The rows come from 4 hidden closed curves, with some noise, and rows from the same curve form a group. Each curve winds through 8 dimensions. The rows are also pushed far along 5 directions, which tell nothing about the answers.
In the rows, zero is written as 128.
Some rows, each with its group after it:
[156 140 120 115 131 120 131 157 128 126 166 149 128 117 118 142] : (3)
[110 101 141 117 118 140  92 130 144  96 136 191 124 131 157  74] : (3)
[125  92 106 139  78  97 144 133 101 130 140  90 130 128  86 171] : (0)
[133 166 169 160 150 118  85 117 119 125  70 166 150  70 187  42] : (2)
[108 134 105 131 164 179 122 134 145 117 157 147 107 139 122 126] : (1)
[115 146 115 162 132 118 123 147 117 122 132 124 132 113 124 117] : (1)
[162 115 114 147 135 122 147 113  96 125 121 117 127 106 105 103] : (2)
[183  88  62 128 220 186 192 102 122 125 156 134 104 191  51 140] : (2)
[120 154 149 100 147  80 152 121 122 141 140  97 152 181 126 192] : (2)
[ 80 114 132 102  95 144 122  95 125 134 108 153 138 137 144 115] : (0)
[ 78 149 119 106 112 106 105 106 143 147 136 136 136 173 146 177] : (0)
[127 145 132 126 110 139 123 117 111 124 146  91 134 148 128 138] : (0)
[116 101 100 117 134 153 147 141 128 119 136 160 129 150  85 129] : (0)
[157 154 120 143 123 134 129 154 124 127 155 110 132 119 137 135] : (0)
[107 112 160  99 168 134 126 164 168  93 117 156 120 129 129 122] : (1)
[173 164  96 149 200 194 147 161 153 152 102 165 121 102  99  96] : (0)
[ 68 115 149 139  41  90  84  82 104 127 110 103 149 117 178 141] : (2)
[157 182 174 110 187 121 125 141 163 137  96 123 132 125 188  97] : (2)
[ 96 121 157 117 107  90 117 131 126 110 137 150 143 139 138 127] : (1)
[107 117 126 141 188 179 126 162 151  98 130 175 105 124 114  71] : (1)
[ 80 118 137 150  63 108 112 127 111 135 100 121 136  79 138 119] : (1)
[136 140 143 130  98 104 105 132 117 127 125 150 141 127 146  84] : (3)
[ 81  91 115 100 180 168 151 110 164 111 126 136 115 199 100 168] : (2)
[147 149 157 132  97  40 117 158 137 116 125  95 148 116 153 164] : (2)
[114 121 142  98  86 126 109 131 122 130 154 165 125 115 137 111] : (0)
[ 92 140 114 119 106 135 117 115 135 151 124 153 134 134 153 128] : (1)
[106 102 177 106 187 152 127 131 142  87 128 155 116 138 136  84] : (2)
[ 95  52 156 117 136 111 155 169 160  92 142 124 106 130 115 155] : (1)
[ 70  66  91 135  71 143 135 112 116 125 153 127 116 135  92 170] : (1)
[172 118  62 129 105 124 150 112  90 146 149 144 136 132  75 147] : (1)
[154 153 120 160 120 130 130 152 105 132 156 100 121 106  99 129] : (3)
[128 110 133 103 151 144 136 113 152 117 110 107 129 194 139 130] : (3)
[179  79 171 130 170 100 166 181 157  82 132 117 125 109 144 130] : (0)
[ 98 112 175 160 143 132 110 172 143  95 106 156 108  39 161  52] : (1)
[104 132 151 125 190 156 131 119 166 125 105 115 111 143 139 142] : (0)
[130  98 100 114 201 191 143 111 160 112 104 166 119 163 107 123] : (3)
[143 108 128 119 137 147 121 126 116  94 144 132 126 133 116 112] : (3)
[149 165 127 122 128 136 146 147  99 155 114 108 134 109 115  92] : (2)
[114 140 183 133 192 116 101 183 184  96 114 157 111  91 188  88] : (0)
[ 74  82 110 117 116 171 128  89 130 101 142 150 128 166 127 140] : (0)
[173 167 106 129 164 130 146 142 112 136 153 125 129 133 108 129] : (3)
[125 117 103 109 128 112 142 121 114 114 178 139 133 182  96 166] : (1)
[136 107 143 130 125 117 114 170 145 105 156 162 114  76 143 131] : (3)
[ 95 149 118  88 113 146 121 105 136 157 109 163 146 171 128 136] : (2)
[ 95 133 135 145 170 127 131 111 146 117 107 101 129 158 150 144] : (1)
[108 100 122 100  78 157 123 144 131 135 140 156 117 124 110 110] : (3)
[149 121 146 113 110  93 142 169 120 141 145 115 133 121 129 147] : (2)
[133 115 101 121 117 142 140 131 117 131 143 109 122 154 110 131] : (0)
[ 98 135 133 133 131 146 118 141 138 115 141 105 117 131 135 129] : (1)
[167 166 131 162 130 125 113 171 110 115 114 153 144  64 150  50] : (0)
[132 129 135 162 178 139 139 150 138 118 106 124 116  97 132  95] : (1)
[126 121 135 125 128 152 118 142 144 108 117 126 117 126 119 102] : (2)
[213 196  87 135 113 140 161 146  86 191 119 100 145  93  76 131] : (3)
[108 154 109 133  97 122 118  99 128 159 106 117 145 137 126 171] : (2)
[132 132 137 126 127 108 132 103 122 124 110  83 139 145 159 140] : (3)
[161 106 154 118 157 141 130 157 149  97 143 124 111  94 136 138] : (3)
[100 127 135 102 149 162 120 140 132 110 141 167 121 148 116  91] : (2)
[154  94 167 133 160  77 171 206 148  96 171  74 104 111 104 178] : (3)
[122 136 133 132 166 154 103 131 145 107 117 170 123 113 166  75] : (3)
[160 151 100 160 146 149 157 146 113 134 113 100 137 104 123 112] : (0)

New rows. What belongs after each?
[135 133 144 114 110 126 118 149 128 144 125 154 134 111 144 109] : (2)
[ 95 126 140 134 126 123 122 118 150 129 126 101 123 172 149 142] : (3)
[172 128 143 130 122  93 125 151 117 119 107 156 136  67 141  81] : (1)
[ 90 120  91 122  96 162 127  76 120 145 112 123 126 150 109 145] : (2)
[125 163  87 130 129 149  99  57 115 148  86 165 156 147 140 118] : (1)
[129 143 106 130 165 138 145 116 123 159 114 144 120 120 101 131] : (0)
[124 100 125 127  78 123 128 141  82 140 129 149 136  91 110  90] : (2)
[138 107 132 117 157 101 161 136 120 118 179 116 125 159  94 190] : (2)
[155 124 146 133 196 133 142 110 148 125  93 113 130 157 155 121] : (2)
[128 107 135 115 119 163 119 149 147 119 142 142 110  96 128 135] : (3)
[ 92  95 124 130  66 101  85  98 135 105 149 158 127 115 161 148] : (2)
[117 178 134 138 139 163  74 123 152 135  40 198 142  87 180  14] : (2)
[118 158  48 162  30 189 121 108  73 179 122 131 148  83  98 118] : (0)
[136 135 182 107 118  90 115 159 150 130 112 128 132  99 194 107] : (2)
[161  75 127 104 140 132 153 188 135  96 150 155 111  81 101 121] : (3)
[132 154 172 123 152  76 157 173 133 110 101  56 149 145 132 146] : (0)
[ 99  81 129  93 104 130 125 112 134 128 190 132  93 154 118 174] : (0)
[157 143 129 138 154 127 136 143 129 127 137 127 127 143 135  99] : (1)
[135 126 125 118  94 134 127 116 111 129 132 109 141 149 119 131] : (0)
[151 102 134 126  81  99 121 172 124 116 150 136 115  58 137 128] : (1)
[124 111 124 126 108 137 110 121 136 124 133 164 129 141 144 105] : (1)
[121 111 164 111 109  73 145 145 107 130 112  94 148 137 138 139] : (2)
[154  94 135 139  97 107 140 154 128 134 134 138 121  88 131 116] : (1)
[126 116  78 156 120 191 137 126 118 122 130 145 129 110 116 106] : (0)
[116  56 148 116 178 184 114 137 159  60 149 181  95 105 131  94] : (3)
[167 118  92 151  98 117 135 157 101 120 139 150 125  78  68 102] : (2)
[116  84  87 138 124 172 150 145 117 136 173 136  87  99  62 149] : (0)
[107 120 140  95 150  98 130 128 143 130 138 136 120 168 120 154] : (0)
[120 162  84 141 171 219 124 100 131 148 104 161 123 132 132  73] : (0)
[124 111 118 137 103 122 125 110 107 139 137 148 135 117 110 149] : (2)
[129 108  93 135 151 183 155 173 123 116 171 154 100 102  72 116] : (0)
[131 168 157 142 126 124 120 120 139 126  59  94 168 129 183 109] : (0)
[124 157 117 138 112 131 125 136 115 144 144 131 137 150 116 115] : (1)
[138  72 164 133 178 103 146 196 147  77 169 139 102 102 118 130] : (2)
[177 143 136 122  83 100 119 136  95 139 127 144 143  64 146  93] : (3)
[105 156 120 111 203 181 121  86 151 120  94 144 129 168 145 110] : (1)
[190 173 117 129 230 149 176 125 117 152  97 111 133 152 107  92] : (2)
[102 124 139 102 111 138  98 110 138 115  93 168 146 133 147 109] : (3)
[107 148 127 112 165 137 142 132 145 128 135 140 135 153 135 152] : (0)
[134  60 103 117 177 196 138 108 162 101 120 191  95 141 109  88] : (2)
[190 111  86 100 202 167 184 158 142 128 135 141 116 146  75 143] : (3)
[162 145  93 141 151 111 152  99 124 158 119 110 137 142 124 169] : (2)
[ 86 145 188 158  29  55  86 170 105 119 124  98 148  56 165 116] : (1)
[159 163 145 135 162 104 143 140 109 142 124 132 141 103 121 122] : (2)
[129 100 115 143  59 122 114 131 107 133 144 131 114  49 135 132] : (1)
[146 126 166 114 128  83 156 141 150 138 100  70 141 164 151 159] : (1)
[138 111 152 121 158 147 117 125 140  92 128 131 121 108 145 125] : (3)
[122 128 140 100 199 126 162 151 165 112 147 126 125 176 131 169] : (0)
[136 152 112 117 109 125 127 118 116 164 130 132 141 141 144 137] : (2)
[132 104 124 132 154 132 117 130 141 102 155 156 120 153 112 143] : (0)
[154 145 120 113 127 130 126 118 126 138 120 158 131 121 135  92] : (2)
[120 137 144 131 110 114 123 154 126 122 152 131 131 137 133 111] : (1)
[156 164 104 114 146 172 120 122 138 156 124 166 127 126 145  99] : (3)
[169 133 129 138 178  97 168 144 149 144  98 105 134 156 121 139] : (3)
[148  76 122 109 198 156 160 193 167  89 154 174  94 111  82 127] : (1)
[152 111 127 140  67  50 123 133 118 115 154  97 136 113 138 176] : (2)
[ 69 124 105 134 125 194 103  87 133 142 127 153 109 126 119 130] : (0)
[155 139 149 118  79  90 150 172  90 156 141 105 131  69 108 126] : (2)
[168 144  75 136 189 176 157 125 113 137 136 142 115 124  82 107] : (1)
[177 169 110 139 191 143 171 142 128 159 130 110 127 158 115 115] : (1)
[126 152  93 105 162 224  98 100 140 129 100 199 130 133 134  69] : (3)
[151 162 103 135 154 144 123 133 134 135 127 125 131 137 127 130] : (1)
